The rows come from 5 hidden closed curves, with some noise, and rows from the same curve form a group. Each curve winds through 8 dimensions. The rows are also pushed far along 5 directions, which tell nothing about the answers.
Known rows, each followed by its group:
[ -2   0   3 -19  -8  12 -14 -14  -5 -10   1 -38   7  20 -15  -5 -12 -20
  -2 -23]
Q_820
[-10 -12 -29 -42 -19   1 -11  11   0   0  -8 -13  26  24   1  -9   6  -7
  22 -27]
Q_474
[  8  16  -3  12  32   2  -5   6  -4 -16 -20  10   4  11  -5  48 -31   7
 -48  17]
Q_582
[ -1 -18  15  19  -3   4 -19  50 -21   4  19 -17  16 -28  -8  -5   5   5
  -8  22]
Q_582
[ 14   2  18   4  -3   4 -11 -13   1 -11  11 -29   3  19   1  -2 -13 -11
 -16 -18]
Q_474
[-10 -19 -35 -37   1  12  -5  61  -2  -1 -12   0  25   8 -13  28  -3  14
  -5   8]
Q_498
[ 14  11  19  13  31  -3   0  -9  12  -9  10  -6  -8  25  -7   7  -9  -3
 -27  -7]
Q_474
[ 20  13  31  17  12  16 -26  10   3 -23  11 -44 -16   5  -6 -29  -2   0
 -29  10]
Q_474
[ -1  26  -4  -4  -8 -12  22 -30  21   5  -4  11 -14  12  16  10   6   0
  29 -18]
Q_971
[ -5 -14  13  17 -14  -2 -24  -3 -39   5 -13 -11 -15 -24 -12   0  -5   4
 -10  19]
Q_971
[ -6   9  17   2 -15  -3   8  20  13   7   6 -24  -3 -18  -3 -23  15  -5
  26   0]
Q_820
[ -2  20 -25 -19  25   0  -2  -2  -5   0 -36  47   7  29  -6  35 -28   1
 -29  23]
Q_582
[  4 -13  13  -6 -18   1 -24 -38 -30   5 -10  -6   6  -4  -7 -44  -7 -21
  -6 -17]
Q_498
[ 10  13   9 -18 -18  15  -2 -32  22  -3  17 -33  -1  27   3 -22   1 -30
  18 -30]
Q_498
[-12   1  11  27  12 -23   1  36   9   3  30 -25   2 -14   7   1  27  16
  22  -3]
Q_971
[  9 -11  23   1 -20  11 -20 -24 -39  12 -11  15   6 -13 -17 -25 -22 -25
 -19  11]
Q_474
[ -7 -19  -4   1 -14 -12  -3  44  -1  12   1 -11  -2 -13   4   7  20  21
  17  10]
Q_820
[ -4 -47   2  -4  -5  10 -28  10 -45  -9  -2  -7   1   1 -25  -8 -10   4
 -30  13]
Q_820
[ -6 -18 -14 -14 -10  13  -6 -17 -20  12  -8  22   9  -5 -10   8 -17 -14
  -9  11]
Q_971
[ 15  29   6  18  30   1  14   1  22 -33   5  17 -16  36  18  27 -12  18
 -28  21]
Q_498
[  4  21  -7  -9 -36  -4  31  -8  18  28 -15  34  14 -27  25  -1   5  -8
  39 -10]
Q_582
[-12 -28 -10 -27  -9   8 -17   6  -2  -1  14 -46  20   3 -16 -36  17 -17
  18 -35]
Q_474
[ -8  27 -24 -10  32 -11   8  27  24  -4 -13  17   7  29   5  41  -5  13
  -5  12]
Q_582
[ 20  18  14   9  31  -1  -8 -58  -6  -9 -32  13 -11  21 -11  13 -40 -16
 -59  -4]
Q_971
[ -7 -11  21   7  -1  11   2  31  14 -16  37 -59 -21  -9 -17 -27  31   6
  24  -7]
Q_474
[ 11   3  34  34 -21   6 -22 -27 -25  -2   2 -20 -32 -33   3 -31   3   0
  -6  16]
Q_474
[  0   3  -2  13   5  -8   5  -9  13  10   9  -5   8 -25  13 -13  14   0
  12 -18]
Q_474
[ -1  11 -23 -34  20   2  13  -6  32 -18 -24 -11   4  51  -7  38 -27  -5
 -26 -13]
Q_820
[ -1  19  31  33  14 -17  13  25  30  -9  39 -43 -30  14   2  16  25  14
  23  -1]
Q_474
[  7  14 -13  -2  38   0  17   2  25  -7  -3  24  -3  19   0  18  -1   8
 -16   0]
Q_820
[ 11  10  10   0  12  -9  19 -26  31  12   0   1  -1   0   2 -17   4 -14
   3 -26]
Q_820
[-21 -32 -10  -7 -37  -3 -16  37 -40  12  -3  -5  15 -33  -6  -6  14   9
  28   9]
Q_971
[ -2  16   0  -6  25   3 -17  12   5 -11  -7 -12   1  25 -13   2  -9  -4
 -20  12]
Q_971
[-15 -24   2  19   3  -6 -17  42 -36   2  -1  -8 -16 -27 -19  27   7  28
  -5  28]
Q_971
[-24  -8 -24 -25 -24 -11  36   5  -4  28 -17  45  17 -39  -2 -11  18   4
  53 -14]
Q_498
[ -8 -10   3  -7 -27   6  10  32  12  24  23 -30   5 -32  -7  -6  23  -5
  44 -13]
Q_971
[  9  -5   5  -2 -12   0 -26 -21  -6  17 -11 -21  -3  -5  -2 -22   0 -17
  -5 -10]
Q_820
[  5  19  22   5 -31   5  20   8  23   9  17 -23  -4 -28  10 -31  21  -6
  43 -14]
Q_474
[  1 -12  -3 -32  -8  21 -12 -40 -11   7 -20 -11   7   3 -29 -22 -22 -34
 -16 -20]
Q_498
[ -1 -24 -13 -26   7  18  -9   5 -15 -20 -12 -20  20   7 -26  -6  -6  -6
 -16 -26]
Q_582
[ -9  28 -18  -1  16 -20  38 -18  31   3   0  46  -6  27  23  40  -3   8
  16   5]
Q_582
[-13 -22 -16 -36 -25   8  14  27   6   9  -2 -21  14  -2 -17  13   2  -3
  23 -20]
Q_820
[-12 -12 -14  19  14 -19  10  35   3   9  20   9   4 -11   9  39  17  25
  13   5]
Q_582
[ 10  30   5   1  -6 -21  25 -22  49  11  -2 -15  -7  10  26   0  11  -6
  25 -33]
Q_820
[ -9  -2 -21 -24  13   4 -11   2   7   0  -2  -4  -4  42 -11  28 -13  -4
 -12   7]
Q_582
[-12  -1 -11  -2  23   2   5  19   5 -28   3  -1  -9  21  -6  11   4  18
  -9  14]
Q_498
[ 25  22  35  60   1 -11 -11 -15  -6  -4   4  10 -22 -15  32  10 -11  11
 -31  36]
Q_474
[  0  -4  -8   0   6 -12  17  -1  12  -9  -3   9   6   4  12  -5  11  11
   6 -18]
Q_971
[ -7  14 -32 -13  24 -16  39   4  45   2  -1  25  14  35  14  63  -6   4
   7 -12]
Q_474
[  2  16  -5 -11  -2  13  -5  -5   1  -1  -8   9   0  14  -2   7 -13 -12
  -6  16]
Q_498
[ -5 -29  12  -6 -13  15  -8  22 -21 -15  17 -26  -7  -2 -22 -16   9   7
   4   0]
Q_820
[ -4  -2 -13 -21 -20  -5  -1 -32   4  13 -16 -13   3  -1   3  -9   1 -13
  18 -32]
Q_498
[-14   0   9  23 -36 -11  21  22  -1  17  16  -5   2 -52  16   4  23   9
  50   5]
Q_582
[  3   7  32  34 -18 -11  -6  26  -1  21  22 -11   3 -37  12 -27  20  -5
  22  19]
Q_474
[-16 -10 -23 -35   4  11  20  21  17 -28   6 -20  -2  30 -15  14   8  13
  16 -20]
Q_498
[  1  -4  24   6 -29   3 -23  -6 -34   8   0 -12  -9 -18  -7 -32   3  -7
  10   8]
Q_971
[-21 -32 -21  -2 -19  -6 -20  55 -37  11   3  14  20 -21   3  12  12  20
  14  28]
Q_971
[-21 -34 -36 -32 -20   7  -4  17 -25   6  -9  13  29  -4  -9  16  -4  -1
  13  -4]
Q_820
[  4 -12  29  42  13  -9 -39   3 -47  -5   2   2 -15 -17  -6 -17  -4  11
 -35  36]
Q_498
[ -6   3   5  25  -2 -18  -7   3 -16  15  -2  20   7 -24  13   1   3   4
   4  19]
Q_971
[ -2  -7 -10 -14 -24  -8  10 -10 -23  40 -40  59  14 -33  -3  -2 -13  -9
   5  14]
Q_820
[  5  -5  19  25 -21   3 -28 -11 -35  -1  -4 -11 -22 -26   5 -17   2   7
  -5  20]
Q_474
[ -4 -12 -25 -40  -2  15  15  -6  20 -19   8 -13  26  32  -3  -6   0 -13
  10 -38]
Q_820
[ 10  -6   2   0 -25  -1  11 -35  -1  -2 -13  12  -2 -10  17 -24   2  -4
   7 -14]
Q_971
[ 13   4  38  32 -13  -2  -3 -61 -14  -1   5  -8 -14 -22   5 -31  -7 -21
  -7 -11]
Q_582
[  0 -11  12   4 -25   5  -2 -29 -12  -3   9  -8 -13 -10   3 -34  11  -9
  19  -5]
Q_498
[ 11  12  17  22   8  -8  -8   1  24 -12  24 -32 -16  23  18   2   7   5
  -5   2]
Q_582
[  6 -21 -27 -17  19   4  -6 -11   3 -23 -14   4   6  37   3  23 -19  10
 -40  -8]
Q_498
[ -9 -13  -3  17  10 -12 -12   7 -21  15  -3  19 -10 -17  -5   6  10  11
  -1  21]
Q_474
[  7  15  18  21   5  -7  -4  22  18  -1  14 -31 -22  -4   6  -4  21  13
  11   5]
Q_820
[  4 -14  -9   1  20  -3  12  11  26  -4  18 -13   4   9   3  11  10   7
  -3 -20]
Q_971
[ -1  22   5   5  -1 -12   2  -2  18  11   4 -23  -4   1   5  10   8  -3
  19 -17]
Q_820
[  2 -19   2  24  -4  -3 -26 -16 -48  13 -20  32   0 -25   0  16 -22   1
 -35  35]
Q_582
[-15  -3 -16  14   2 -19  12  36  16  13  26   4   3  -9  20  23  28  22
  35   6]
Q_971
[  1  -3 -18  -4 -14  -6  13 -18   5   0  -8  29   0   8  23   8   3   7
  10   1]
Q_582
[ 11  -4  18  13 -36   2 -10 -19  -8  14   6  -3  -6 -18  17 -22   0 -12
   8  10]
Q_582
[  3  15  17   6 -28   9  12 -39 -17  -2 -23  25 -15 -22   3 -11 -19 -10
  -2  17]
Q_498
[ -7  -3 -10 -11 -15   9  -6  17  -3   7  13  -3   3   5  -1   9   8  -2
  22   7]
Q_498
[  3  -3  23  28  10   0 -27  16 -25  -2  -1   3 -17 -24  -6 -36   9   9
 -18  40]
Q_498
[ 10  22  12  42  28 -23  15  22  24  -2  16  13  -9  -8  26  13  20  25
   2  11]
Q_582

New rows, each followed by its group:
[  8 -14   3 -31  -4  21   0  -4  20   2  19 -40   6  22 -22 -13  -5 -24
  -1 -32]
Q_582
[ -4 -11 -12 -12  -1   6 -18 -19 -14   6 -14  10  -9  13  -9   3 -11  -9
 -14  16]
Q_582
[  6  15 -10   7  33  -5 -27 -24 -18 -15 -21   8  -1  22   2  26 -26   7
 -46   3]
Q_474
[  1  18   2  20  11  -5  22   6   8   0   5  26   3 -34  17  -5  11  18
  11   2]
Q_474
[-12 -14   2  -2   7   9   7  25  -7   7  11  -1   0 -29 -24 -11  13   3
  12   4]
Q_474
[ 14 -41  -5 -15  -6  23 -44 -12 -42 -18 -23  -6   8  16 -16 -13 -29  -9
 -60  12]
Q_971
[  4  -9 -13 -23  13   8 -10 -18   0 -20 -30 -13   0  23 -12  -1 -22  -2
 -39 -11]
Q_498
[ 12  14  12  -6 -24  -5   1 -24  21  19   0 -12  11  -3  16 -40  10 -27
  24 -25]
Q_474
[ -6  -3 -16  19  34 -16   0  31  16  -7  13   0  -5   3  12  21  21  28
  -3  11]
Q_474
[ 26   7  14   2 -25  10  -8 -70  -4  14  -6   6   6 -10  14 -36 -11 -35
  -3 -28]
Q_820
[  1 -11 -21 -24 -28  -2  19 -37   4   8 -26  19  10  -7  14  -6  -5  -7
  12 -28]
Q_498
[ -6  10   7  12  21  -9  12  -5   5   2  -1   7 -10 -12  -8  -4   5   4
   0   0]
Q_498
[  1  11  -3  -4 -17  -6  -4 -11   3   7  -2   3  -2  14  16   6  -3  -4
  11   2]
Q_582
[  6  22  10  13 -16  -5   6 -33  -9  21 -26  18  -1 -35   5   1 -11 -14
   5  -2]
Q_582
[ 17  44   0  13  17  -3  27 -23  37 -14  -9  21  -6   6  31   3  -4   8
  -7  -1]
Q_474
[ -3  30 -22  -1   2 -21  46   9  40  16 -12  49   6 -12  34  15  17  17
  36  -2]
Q_498
[ -1  47  -1  27  30 -25  28   6  40  -6  -1  20  -9   4  28  22  13  17
  13  10]
Q_582
[ -4   6 -18  -3  51  -2 -28  36   1 -29 -12 -11  -3  44 -13  28  -7  19
 -42  23]
Q_582
[ -5 -14   7 -14  -7   3 -21 -26 -24  10  -6 -17  -1   6 -27 -15  -9 -23
  -3 -15]
Q_474
[  7  11  26  14 -16  -4 -14 -39 -11   9  -9 -22 -13 -23  -4 -38   7 -19
  10 -18]
Q_582
[  5  14   4  22 -23 -11  19  -9  10   9   5  15   6 -26  35   7   4   4
  20   0]
Q_474
[ -5 -10 -16 -41 -34  19  -9 -34 -20  -4 -27  -8  19  12 -11  -3 -26 -28
  -1 -21]
Q_582
[  9   1  -4 -16  -1  -1  13  -9  18   0   3   2   3  29   4   8  -1  -5
   5 -23]
Q_474
[ -7  -5   4   5 -14   6 -23  18 -21  15   8  -9  -6 -14  -8  -2   8  -2
  12  23]
Q_498
[ 14   9   4  -6  -8   5  -4  -9   6   7 -15   4   2  -4   6 -18  -6  -9
  -7  -1]
Q_498
[ -8  -6 -34 -38  -4  11   0 -24  -9 -15 -28   8  17  36  -7  38 -33 -11
 -19 -14]
Q_582
[-14 -24 -17 -11 -16   0 -20   9 -30  23  -9  26   6 -10  -6   0  -2  -3
   4  29]
Q_582
[ -1   4 -18 -27  -5   1  26  -6  25   2 -12  -2   9  19   0  34 -13  -5
   4 -24]
Q_820
[-12  -7  12  20 -20  -3  -8  23 -22  -2  18 -23  -9 -33   3  -7  20  18
  27   5]
Q_474
[ -3 -20 -12 -36 -39  18 -35 -44 -46  30 -36  28  10   1 -17 -19 -35 -39
 -16  20]
Q_582
[-11   2  -2  -2  10  -3  -3  28  -1 -13   3 -12  -1   1  -8 -15  20  11
  15   0]
Q_582
[ -6 -15  22  11 -27  12 -11  26 -30  -1  18 -17   4 -31 -10 -22   8  -1
  15  15]
Q_820
[  2  -8   2   3 -17   2  18  20  22   7  28 -11   0  -6  14   8  13   4
  23  -4]
Q_582
[ -6   7 -19 -18 -12   6  13 -42  -8   3 -24  20   3 -12   0  11 -15  -7
   6 -17]
Q_474
[-10 -34  -7 -26  -3  25 -47  31 -37 -26  -2 -53   9  25 -36   3 -15  -4
 -29   4]
Q_582
[  1  -1  -8  13  26   2 -28  -8 -17 -10  -8  -1  -6  14  -6  27 -15   3
 -37  19]
Q_820
[  3  17   3  31  37 -15 -14  16  -1 -10  -6  20 -10   6  13   9   0  20
 -30  39]
Q_498
[  3   2  17  23  -7  -6  48   4  35   6  38   3 -11 -28  16 -10  31   9
  42 -16]
Q_582
[ 18  21  27  30  -2 -12   4 -26  16  26   2   7  -4 -23  15 -18   0 -20
   1   3]
Q_474
[ 19 -13  29  -2 -21  12 -12 -30  -7  16   2 -13   7 -23  -9 -69   2 -34
  -1 -20]
Q_820
[-10 -30 -34 -56  -9   5 -23 -17 -33  13 -35  18  35  23 -25  -8 -22 -24
 -12 -24]
Q_820
[  7 -16  12  12 -11  -1  -1 -13  -4  13   6  -1 -14  -6  -3   2   1  -8
  -2   6]
Q_474
[ -9 -25  -7  -6  10   3 -26   6 -25  -5   3   1  -6  17 -16  -7   0   2
 -16  20]
Q_582
[ -7  -4 -14 -16  20   4   2 -12   8 -18   0  -4 -15  38 -12  14  -2   3
  -8  -3]
Q_582
[ 15  49  27  26  36 -10  12 -27  35 -20   5 -32 -19  22   3  19 -10  -4
 -17 -22]
Q_582
[ 14  -2  33  20   7   1   0  -3  24  -8  30 -61 -14   2  -6 -13   6  -8
  -9 -23]
Q_820
[ 17  18  30  43  21   5 -10 -19  -3 -23  -3  -6 -44  -1   1   2  -8  11
 -38  36]
Q_582
[ -3  -9  -6   6   1   3 -14  21 -27  27 -17  40   2 -28 -10  13  -8   3
 -15  42]
Q_582
[  6  18  39  36   4 -12  -5 -13   5  -3  17 -25 -32   6   1  -2   5  -3
   1  11]
Q_474
[ -4  -8 -20 -17 -10  -4  13  -1  29   7  11 -18  14  -4  14 -18  26  -3
  35 -37]
Q_474
[ -3 -11 -13 -14  -2   4   0  30  11  17  14   1   8  -3  -2  -6  19   3
  20  -2]
Q_971
[ -6 -17  -4 -16  -2  10 -19 -12 -10 -18   4 -26   0  22 -11 -24   1 -10
  -5 -10]
Q_498
[ 10 -11  16  14  -9  15 -33   4 -48   5 -23  10  12 -31 -15  -1 -30 -11
 -44  33]
Q_582
[  5  -8  12 -14 -20   5  13 -52  13  11   9 -24   2   7  -9 -18  -4 -35
  16 -46]
Q_474
[  1  -8  -8 -26 -17  16   5  -3  -6  -5  -7  13  20   3  -3 -17  -7 -13
   4  -7]
Q_820
[  6  19  -3  -2   8   2  22 -26  19  -6  -2  11   8 -10  13 -18   3  -2
   7 -27]
Q_474
[ -7  -2  -9   6  23 -12  -6  -4  -9   7  -9  17 -11  12 -10  31  -4   8
 -11  10]
Q_474
[ 10  -3  -2 -41 -18  15 -14 -42   4   6 -23 -13  12  13 -10 -61  -5 -36
   1 -34]
Q_498
[  0 -17   4   0 -35  -1  11 -24  -9  19  -2  15  -4 -13   3   0  -1 -14
  19   1]
Q_474
[ -3   1 -10  -9  33  10   5  -2   7 -11  -5   2  -4  10 -22  13  -8   2
 -21  -1]
Q_474
[-13 -27 -12 -12 -26  -2  22  33   6  20  14  -7  13 -30  -3  11  19   7
  38 -15]
Q_820
[  9   7   5  19  22   0   2   5   4 -14  -4  -4   5  -5   1  16  -9   4
 -26   1]
Q_582
[ 10  -2  -3   9   1   2 -14 -12  -7  -4   5   7   4   3  14  -7   4   0
  -5  -3]
Q_820
[ -1 -27 -17 -22 -16   5   4 -20  -3   8  -7   7  -3  16  -7  14  -3  -8
   3 -13]
Q_474
[-12 -18 -14  -6  -2   0  -1  32   4   1  21 -27  21 -17   0  -3  19   8
  21 -21]
Q_474
[-17 -20 -10 -19 -24   0   1  26  -5  17   0 -22  -3 -28 -15 -14  27   7
  40 -14]
Q_498
[ 15   6  20  36  -6  -5  -8 -14  -7  12   6   0  -3 -38  19 -11   1   1
  -7   5]
Q_474
[  6  -4  26   5  -2   8 -37 -34 -37   3 -12 -17 -13   7 -28 -11 -26 -25
 -32   8]
Q_474
[-10  -9 -22  -7   3   4  19  39   4 -13  -3  13  -8  -6  -2  25  17  31
  15  14]
Q_582
[ 12  -1 -18 -32 -23  22 -15 -44 -20  -5 -27  31  13  32   5   4 -34 -24
 -22   6]
Q_498
[ 10  14  16  18 -22  11  -1 -15 -14   9  -2  30 -16 -19  11  -4  -6  -4
   4  34]
Q_498
[-15 -16 -10  -5  -9   8   5  14 -15   9   3  -3  -4 -37 -15  -2  14  11
  22  -4]
Q_474
[ 12 -15  28  23   1  10 -26  10 -22  -8   9 -29   6 -26 -12 -30  -1  -8
 -24   5]
Q_582
[  9  33   4  20  11 -17  -4 -45   3   2 -27  21 -16   6  18  10 -11  -2
 -14   6]
Q_582
[-12 -43 -21 -15 -10   9 -16  -1 -49  10 -18  29   8  -7 -23  27 -19   0
 -19  17]
Q_474
[-18  -7 -12   2  -4 -21   1  28  -4  -5  -4  -3  -1   9   7  22   8  21
  12  10]
Q_820
